The rows come from 5 hidden closed curves, with some noise, and rows from the same curve form a group. Each curve winds through 8 dimensions. The rows are also pushed far along 5 directions, which tell nothing about the answers.
In the rows, zero is written as 128.
Some rows, each with its group after it:
[168 119 125 141 117 145 167 139 162 139 120 134 146 109 119 132 162 128
 149 150 136 112]
K_472
[ 42 177 144 117  99 177  66 130 114 160 196 144 110 134 112 141 112  84
  88 149 172 167]
K_956
[ 98 207 106 175 167 129  38 107 188 210 132 132 126  96 182 132 104  92
  89 114 160 183]
K_472
[ 62 170 180 123 112 141 148 144  97  97 134 150  74 137 140  93 127  95
 168 135 171 152]
K_41
[107 164 115 169 155  94 178 128 114  73  90 108 121 141 155  85  79 214
 210  91 112  75]
K_956
[148 119 122 170 148 122 142 139 160 139  84 127 126 122 156 105 132 142
 153 132 146 133]
K_472
[124 140 117 120 144 101 146 116 138 116 124 132 121 141 161 120 115 167
 142  80 117 110]
K_41
[145 157 120 145 138 117  85 117 156 149 132 118 120 102 162 137 144 109
 119 110 137 164]
K_41
[ 86 147 141 102 101 114 113 134 119 168 145 115  76 176 190 138 129 136
 152 134 180 168]
K_652
[116 157 104 153 141 119  80 121 133 178 109  91 136 135 150 139  84 140
 134 147 132 135]
K_956
[ 80 161 119 140 128 108  85 125 111 164 119  90 126 149 150 141  69 152
 146 148 147 140]
K_956
[120 106 126 130 157 132 150 113 117 118 107 133 108 128 115 118 117 144
 129 134 106 107]
K_652
[155 100 123  98  79 167 119 138 137 155 169 109 126 133 122 144 180  93
 130 161 145 140]
K_472
[176 104 134 132 146 148 137 128 110 108 100 128 128  94 120 129 148 105
 142 137  83 113]
K_799
[122 114 163 144 119 184 203 162 133 108 106 182  97 124 166  88 164 120
 189 132 154 120]
K_799
[106 123 165 121 115 147 170 143 106 101 121 142 101 121 116 126 146 107
 166 161 145 130]
K_652
[189  94 100  95 132  95 129 110 117 126 120  86 169 131  82 175 120 163
 117 140  79  88]
K_41
[122 136 152  83 120 139 186 129 124 112 148 160 110 127 102 145 158 121
 136 140 136 114]
K_41
[125 134 141 148 157 140 117 124 103  94 113 177 151  88  97 121 110 124
  82 109 105 156]
K_652
[156 160 146 160 178 159 149 133 157 113  86 184  69 113 182  80 168  99
 127  86 137 146]
K_652
[156 112 141 127 124 117 180 137 143 115 114 163 146 125 125 135 149 150
 128 117 132 122]
K_652
[113 118 136 136 169  76 143 107  88  90  89 120 153 113  53 120  68 160
 121 145  91 109]
K_956
[105 158 128 109 118 136 141 123 122 134 150 108 100 135 125 126 135 122
 159 147 141 116]
K_41
[ 53 105 176  64 104 124 165 135  85 118 154 151  85 166  86 136 127 133
 134 170 174 151]
K_472
[127 129  99 147 125 111 134 123 128 120 120 108 147 152 160 118  96 188
 149  95 114 104]
K_652
[ 69 148 155  71 130 123 152 112  98 102 164 157 105 122  92 152 124 126
 121 126 130 128]
K_41
[160  96 133 127 139 133 127 113 105  91 128 135 154 101  61 105 126  97
  96 125  71 107]
K_799
[173  87 120 126 121 115 142 123 146 185 110 107 151 117 111 165 140 138
 134 185 123 128]
K_472
[120 148 130 144 179 106 132  96 103  93 104 118 113  75 114 119 106 137
 150 119  77 116]
K_799
[132 147 151 144 129 158  76 135 132 139 134 149 119 116 127 111 140  53
  82 126 142 171]
K_41
[183  67 103 108  58 149 105 142 148 227 147  72 154 141 173 192 166 119
 158 194 136 140]
K_472
[ 79  93 137  79  96 115 135 122  77 118 164 127 159 158  79 162  84 166
 111 142 115 113]
K_956
[130 144 137 105 118 147 125 130 125 123 148 129  99 113 153 139 164 107
 151 124 139 145]
K_799
[125 155  70 111 116 113  56 109 133 180 160  39 122 159 160 165 110 166
 143 136 141 134]
K_472
[147 118 102 158 153 140 128 134 132 122  90 108 132 139 148 106 111 161
 156 121 119 104]
K_472
[198  91  96 150  97 154 119 138 160 156 130  98 159 119 174 129 166 124
 158 126 110 114]
K_799
[125 134 128 144 116 115 107 132 120 125 124 105 150 118 113 135 112 128
 135 145 137 142]
K_652
[121 122 131 108  94  95 103 145 126 159 124  88 128 176 162 156 112 137
 151 146 161 136]
K_652
[196  80 102 141 112 120 186 140 176 174  95 120 144 146 184 150 159 180
 167 135 126 100]
K_652
[165 125 117 104 109 112 138 126 150 185 124  96  99 166 172 129 157 126
 152 151 153 141]
K_956
[138 103 128 138 123 134 153 130 115 106 118 120 148 121 104 103 120 125
 152 139 101  96]
K_41
[186 117 112 138 157 111  35 109 123 150 113  92 168  96  70 146 113  82
  60 146  88 141]
K_472
[ 88 126 127 119 149 123 129 117  70  52 132 122 147 118  75 115  77 165
 138 108  90  96]
K_799
[146 118 128 156 175 113 142 127 163 113  76 139 124 122 143 113 120 121
 130 101 108  93]
K_652
[124 113 124 126 129 121 147 134 102  74 120 113 165 123  71 130 105 160
 148 137 114  95]
K_472
[ 75 140 124  93 101  96 100 128 117 158 146  86  91 197 189 145  97 156
 155 121 167 140]
K_652
[114 140 109 139 136  94 114 107 139 141 134 114 155 133 121 134  90 165
 109 111 119 122]
K_41
[ 99 154 152 162 150 140 177 136 134  98 107 174 130 105 130  87 112 126
 155 112 127 108]
K_799
[135 133 116 151 119 111 131 136 161 144 120 113 135 126 183 127 135 150
 165 112 150 136]
K_472
[ 67 185 154 140 176 124 121 112 112 116 109 158  66 114 159 106 104 121
 134 105 142 161]
K_41
[ 81 148 165 122 139 122 144 137 122 117 124 175 114 138 118 109 111 121
 117 118 157 141]
K_799
[ 55 196 105 120 142  73  67  97 121 159 151  79  97 170 192 118  61 168
 141  82 139 139]
K_799
[ 70 113 173  59  77 105 160 128  55 120 159 115 100 168  77 183 112 158
 143 191 156 148]
K_41
[169 132  92 142 134 113  40 109 162 197 139 101 150 127 192 139 117 109
  88  87 101 149]
K_472
[ 75 187 127 153 174 120  64  99 134 125 149 146 108  93 127 121  94 128
  81  89 128 163]
K_956
[135 126 123  97 117  98  62 127 100 116 144  90 152 145  95 152 106 119
  99 125 125 140]
K_472
[113 139 102 151 158 109  85 106 138 135 119 131 171  98 147 136  85 138
  97  90 101 142]
K_956
[118 125 151 119 116 145 135 126 110 103 150 149 128 125  89  94 128  87
 110 126 114 119]
K_799
[127 120 115 124 137 107 185 110 133 150 104 113 107 129 173 134 129 178
 189 140 124 119]
K_956
[ 27 151 151  89 120 113 122 112  99 127 172 136 117 145  95 121  81 117
 121 139 149 131]
K_41
[180 132 126 176 180 126 160 126 147 108  58 131 102  85 175  99 147 132
 181 111 101 118]
K_41
[ 87 156 114 148 176  81  57  98 113 118 114 115 167 122  71 134  43 140
  61 113 106 132]
K_652
[ 94 143 125 131 107 138  61 132 108 156 167 109 128 142 119 160  97 140
  99 140 141 145]
K_956
[154  76 144  92  77 131 178 151 112 151 128 120 140 156 119 174 149 156
 161 179 137 110]
K_956
[143 131 105 134 142 127 125 107 140 176 120  97 108 105 167 151 135 142
 160 149 109 133]
K_799
[ 83  98 133  83  89 100 112 129  90 125 164 115 182 150  95 173  83 155
 118 136 122 122]
K_799
[162  63 128  92 102 101  95 108  95 151 144  87 169 102  77 181 127 103
 106 173  73 134]
K_799
[161  67 129 106 107 145 133 125 126 151 139 130 138 109 138 159 164 115
 130 143 107 140]
K_472
[119 156 138 125 129 133 126 120 117 141 124 124  87 137 146 148 132 139
 134 143 146 156]
K_41
[ 80 165 139 114 106 121 123 123  92 139 153 115  99 151 112 131 110 147
 138 159 164 160]
K_652
[161 141 103 125 118 132 139 129 157 152 125 115 121 157 197 110 148 138
 155  99 136 117]
K_956
[138 124 140 100 131 104 165 120 116 129 118 128 114 134 146 145 132 145
 157 125 110 110]
K_799
[183 107 103 139 134 172 118 120 153 177 115 129 145  94 152 149 164  94
 117 147 101 139]
K_956
[135 133 118 146 110 137 156 127 143 135 135 123 123 143 145 108 135 152
 152 124 134 116]
K_41
[ 58 139 174 137 162 116 156 121  73  49 106 174 131  99  78  91  76 126
 131 112 105 126]
K_956
[148  73 135 114 116 138 131 140 159 156 118 135 140 152 134 148 146  87
 105 139 126 107]
K_652
[151 119 143 129 133 160 104 137 130 145 118 155 127 134 124 101 140  66
  87 131 128 147]
K_956
[161 125 154 117 125 143 157 135 129 165 118 146 107 146 113 114 147 101
 128 164 126 112]
K_472
[160 102 141 117 112 148 192 139 106 122 108 117 107 124 133 130 159 135
 198 170 109  96]
K_799
[167 111  67 176 173 107  59  91 133 148  99  82 178  76 131 158  87 168
  97 113  63 138]
K_652

New rows. What belongs after each?
[184  62 154 115 144 121 200 134  87  71  76 148 135 136  81 100 137 140
 141 133  78  85]
K_956
[128 131 112 137 199  96 131  84 112  98  89 135 147  73 102 135  91 151
 113 108  68 124]
K_956
[179 131 114 151 109 170 132 138 163 195 129 123 105 128 159 126 181 111
 134 172 155 156]
K_652
[162 130 113 156 137 159 100 116 149 147 135 124 128 103 135  98 145  84
 109 120 106 131]
K_799
[236 134  91 200 155 165  85 129 177 154  94 123 142  70 166 111 177  91
 107 111 109 159]
K_652
[146 130 119 119 124 140 127 128 136 123 129 132 126 135 167 109 144 109
 132  94 121 129]
K_956
[128 112 158  91 110 107 165 115  95 128 149 135 133 135  69 131 119 126
 124 157 102 103]
K_472
[159  82 125 112 117 146 113 116 140 164 141 154 195  97  67 166 137  79
  52 163 104 144]
K_956
[152  92  98  92  74 132 113 131 117 183 152  51 127 172 161 160 137 141
 175 169 126 107]
K_41
[135 111 112 120 125 127  79 107 133 179 138 124 152 118 140 195 117 141
  75 134 115 166]
K_41
[ 96 117 108 105 129  91 175 103 116 107 133  92 116 136 139 160 107 209
 190 126 109  88]
K_652
[151 114 135 169 165 135 130 125 126 101  92 144 143  79 103 102 122 119
 130 129 100 125]
K_799
[203 139 110 147 138 132 102 119 148 145 119 106 139 112 131 119 148 106
 120 116  91 110]
K_472
[ 64 176 136 119 165  97  89  94  79 105 128 125  95 138 107 138  67 161
  97 109 120 153]
K_41
[107 154 130 148 140 125  74 129 183 173 125 134 118 131 176 131 124  78
 100 112 163 154]
K_652
[163 110 153 131 131 150 167 119 152 153 126 171 122 105 112 108 166  72
 107 145 105 122]
K_799
[137 135 157 129 157 137 169 129  94  62  98 148  99 101 121  99 136 117
 169 112  91 105]
K_799
[ 78 138 142 132 140 119 139 125 127 122 130 151 131 128  92 113  99 139
 114 137 153 137]
K_472
[178 133 113 167 175 113 143 122 165 112  85 159 154  95 142 124 132 153
 109  82 105 119]
K_652
[ 64 143 166 128 163  91 155 112  73  67 103 151 132 112  51  99  65 137
 126 138 112 121]
K_956
[ 96 166 125 135 158 120 136 116 138 124 117 141 111 116 162 141 114 159
 141 104 132 129]
K_652
[167 122 118 126 123 112 162 133 147 179 103 103 110 153 170 154 144 179
 172 154 144 116]
K_956
[ 90 170 110 133 139 110  76 118 134 162 134  92 141 118 148 143  88 118
 143 133 132 129]
K_41
[179  82 150 106 129 106 169 133 106 139  92 123 123 155 100 129 131 140
 142 162 103  99]
K_472
[159 109 116 114 113 181 100 132 146 179 147 122 126 113 154 143 170  67
 121 152 122 136]
K_41
[ 70 181 149 137 109 169  96 132 102 132 149 139  80 142 164 127 119 106
 130 126 164 171]
K_41
[ 61 142 168  95  80 156 170 152 125 133 162 156 121 167 105 141 129 102
 138 165 182 114]
K_652
[ 93 120 144  87 124 114  68 129  92 126 142 116 130 150  80 149 101 104
  82 151 154 165]
K_472
[166 117 109 152 152 124 120 123 135 159  80 115 121 136 181 142 115 159
 138 124 109 129]
K_41
[ 71 189 153 180 215 155 138 116 118  56  91 198 116  79  64  60  85 104
  98 104 121 123]
K_472
[ 79 133 162  98 103 151 193 138 114 137 154 165 102 166 104 121 129 140
 137 157 162 113]
K_956
[ 37 142 167  99  75 128 116 137 101 104 198 154 124 141 117 134 114 120
 121 115 169 162]
K_956
[140 155 116 137 129 120 133 132 117 143 108 100 120 157 137 129 111 172
 151 145 140 116]
K_652
[106 101 164  99  91 126 190 150 114 150 120 146  97 185 138 125 136 146
 158 168 170 127]
K_652
[120 132 148  88 115 119 175 127 103 122 130 133 121 169  83 111 127 120
 132 160 138 111]
K_956
[ 56 211 131 138 169  98  68 101 136 160 127 134  87 119 172 140  85 123
 107 104 162 185]
K_41
[117 110 148  98  86 170 132 143 165 145 175 168 151 132 107 157 168  65
  84 136 154 128]
K_652
[129 119 164 110  98 128  95 135 123 152 155 142 133 128 118 125 138  60
  94 137 134 159]
K_472
[164 155 118 163 152 164  86 131 148 132 116 127 118  99 128 104 146  85
 117 127 129 141]
K_799
[187 143  90 149 177  88  85  92 132 174  94  77 139 121 125 136  91 156
 118 127  71  98]
K_472
[186 151 115 176 153 151  80 135 158 166  85 125 125 119 176 125 137  99
 109 119 126 151]
K_41
[142 109  86 143 130 107 133 118 142 138 121  89 139 139 166 122 113 190
 164 108 112 105]
K_472
[161 147 125 168 152 157 132 120 150 114 110 166 141  86 134 135 145 123
 102 102 108 141]
K_41
[ 75 129 106 113 130 114  28 106 113 150 166 117 188 106 105 189  67 133
  62 115 116 160]
K_799
[202  83  93 118 165 123 113 105 149 167 103 106 162  87 121 171 146 122
 112 142  68 106]
K_41
[137 128 113 122 133 131 115 130 128 127 125 116 138 135 157 129 119 129
 139 103 108 108]
K_41
[140 125 143 128 148 158 147 127 122 114 109 155  98  95 149 123 159 104
 145 125 116 143]
K_956
[132 134 145 155 151 146 105 133 120 103 128 163 124 107  96 130 121 135
  89 110 117 128]
K_956
[176  92  97 138 107 147 153 129 136 165 124  86 126 142 174 120 143 158
 187 145  99  89]
K_472
[191 104 110 111  97 160 149 134 178 206 144 119 116 156 157 130 185 108
 129 157 141 113]
K_41
[128 162  67 167 141 146  41 110 152 182 139  80 150 125 176 132  90 139
 117 111 119 131]
K_799
[122 154 111 140 130 155 101 127 140 113 148 130 121 123 173 104 135 124
 136  79 132 132]
K_799
[101 122 181 131 149 164 166 143 154  94 110 205 109 125 115  95 147  55
 102 114 144 112]
K_652
[ 89 158 149 139 119 135 122 151 155 134 131 157 117 129 180 113 135 106
 147 110 181 162]
K_472
[ 87 166 164 136 131 162 151 131  91  77 131 171  86 144 114  99 118 126
 118 114 140 137]
K_41
[135 123 105 116 116 108 113 113 153 164 143  93 148 118 126 183 135 143
 128 150 132 129]
K_652
[125  76 155 108  83 168 167 150 108 152 144 145  98 156 141 137 155 135
 155 169 145 128]
K_956
[113 148 122  94 125 105  93 106 132 150 152 117 119 128 154 154 130 118
 111 112 136 165]
K_956
[174 128  83 178 163 126 138 111 163 123  98 104 129  81 186 118 142 180
 184  93  98 112]
K_799
[188 136 118 132 158 142 111 118 135 146 105 123 123 105 109 140 154 101
 107 147 109 133]
K_956
[230  76 116 145 120 189 124 141 175 150 120 149 143  83 173 130 212  63
 117 115  98 139]
K_41
[111 145 107 145 151  90 111 102 144 138 128 120 155 123 123 133  87 164
 110 103 114 121]
K_41
[129 107 118 135 164  96 135 104 138 115 106 112 123 119 114 128 110 145
 128 118 100 106]
K_652
[120 146  78 116 167  74 101  99 115 137 109  57 102 163 146 148  82 218
 155 119 124 115]
K_472
[ 68 141 165 112  84 152  87 146 115 154 186 153 114 148 115 156 122 112
  88 143 175 164]
K_956
[135 158 117 131 125 130 129 128 164 211 118 107  81 147 205 142 151 138
 167 156 170 154]
K_956
[123 124 167 145  93 169  86 159 151 153 157 178 144 125 118 123 151  58
  69 133 168 169]
K_956
[ 88 165 162 147 152 147 144 130 134 103 130 174  91  94 117  87 138 100
 134 121 160 158]
K_799
[145 118 122 149 216  94  60  86  84  82  76 126 149  77  74 133  68 126
  62  99  46 133]
K_41
[ 49 206 111 132 144  77 102 109  84 108 131  54  97 154 132 117  52 198
 197 133 150 117]
K_799
[135  99 108  89  99  67 149 112  58 129 126  49 127 170  88 168  92 229
 174 181 113 114]
K_652
[ 86 146 174 125 129 125 162 145 146 113 121 168  94 138 137 110 140  92
 139 126 173 137]
K_652
[103 133  91 119  96 116 101 115 117 171 160  71 157 158 128 151  86 166
 144 151 125 105]
K_799
[ 81 116 157  87 120  78 109 113  93 114 150 133 140 145  78 141  88 127
  84 124 131 150]
K_41
[128 140 142 152 144 126 158 141 177 141  95 143  93 141 182 105 146 111
 160 116 159 115]
K_652
[ 93 116 157 131 153 149 132 119  67  49 115 175 136 101  76 114  94 124
  94 107  84 128]
K_41
[128 111 133 135 152 133 142 113 144 132 122 164 156  75 104 141 132 108
 105 127 102 132]
K_41
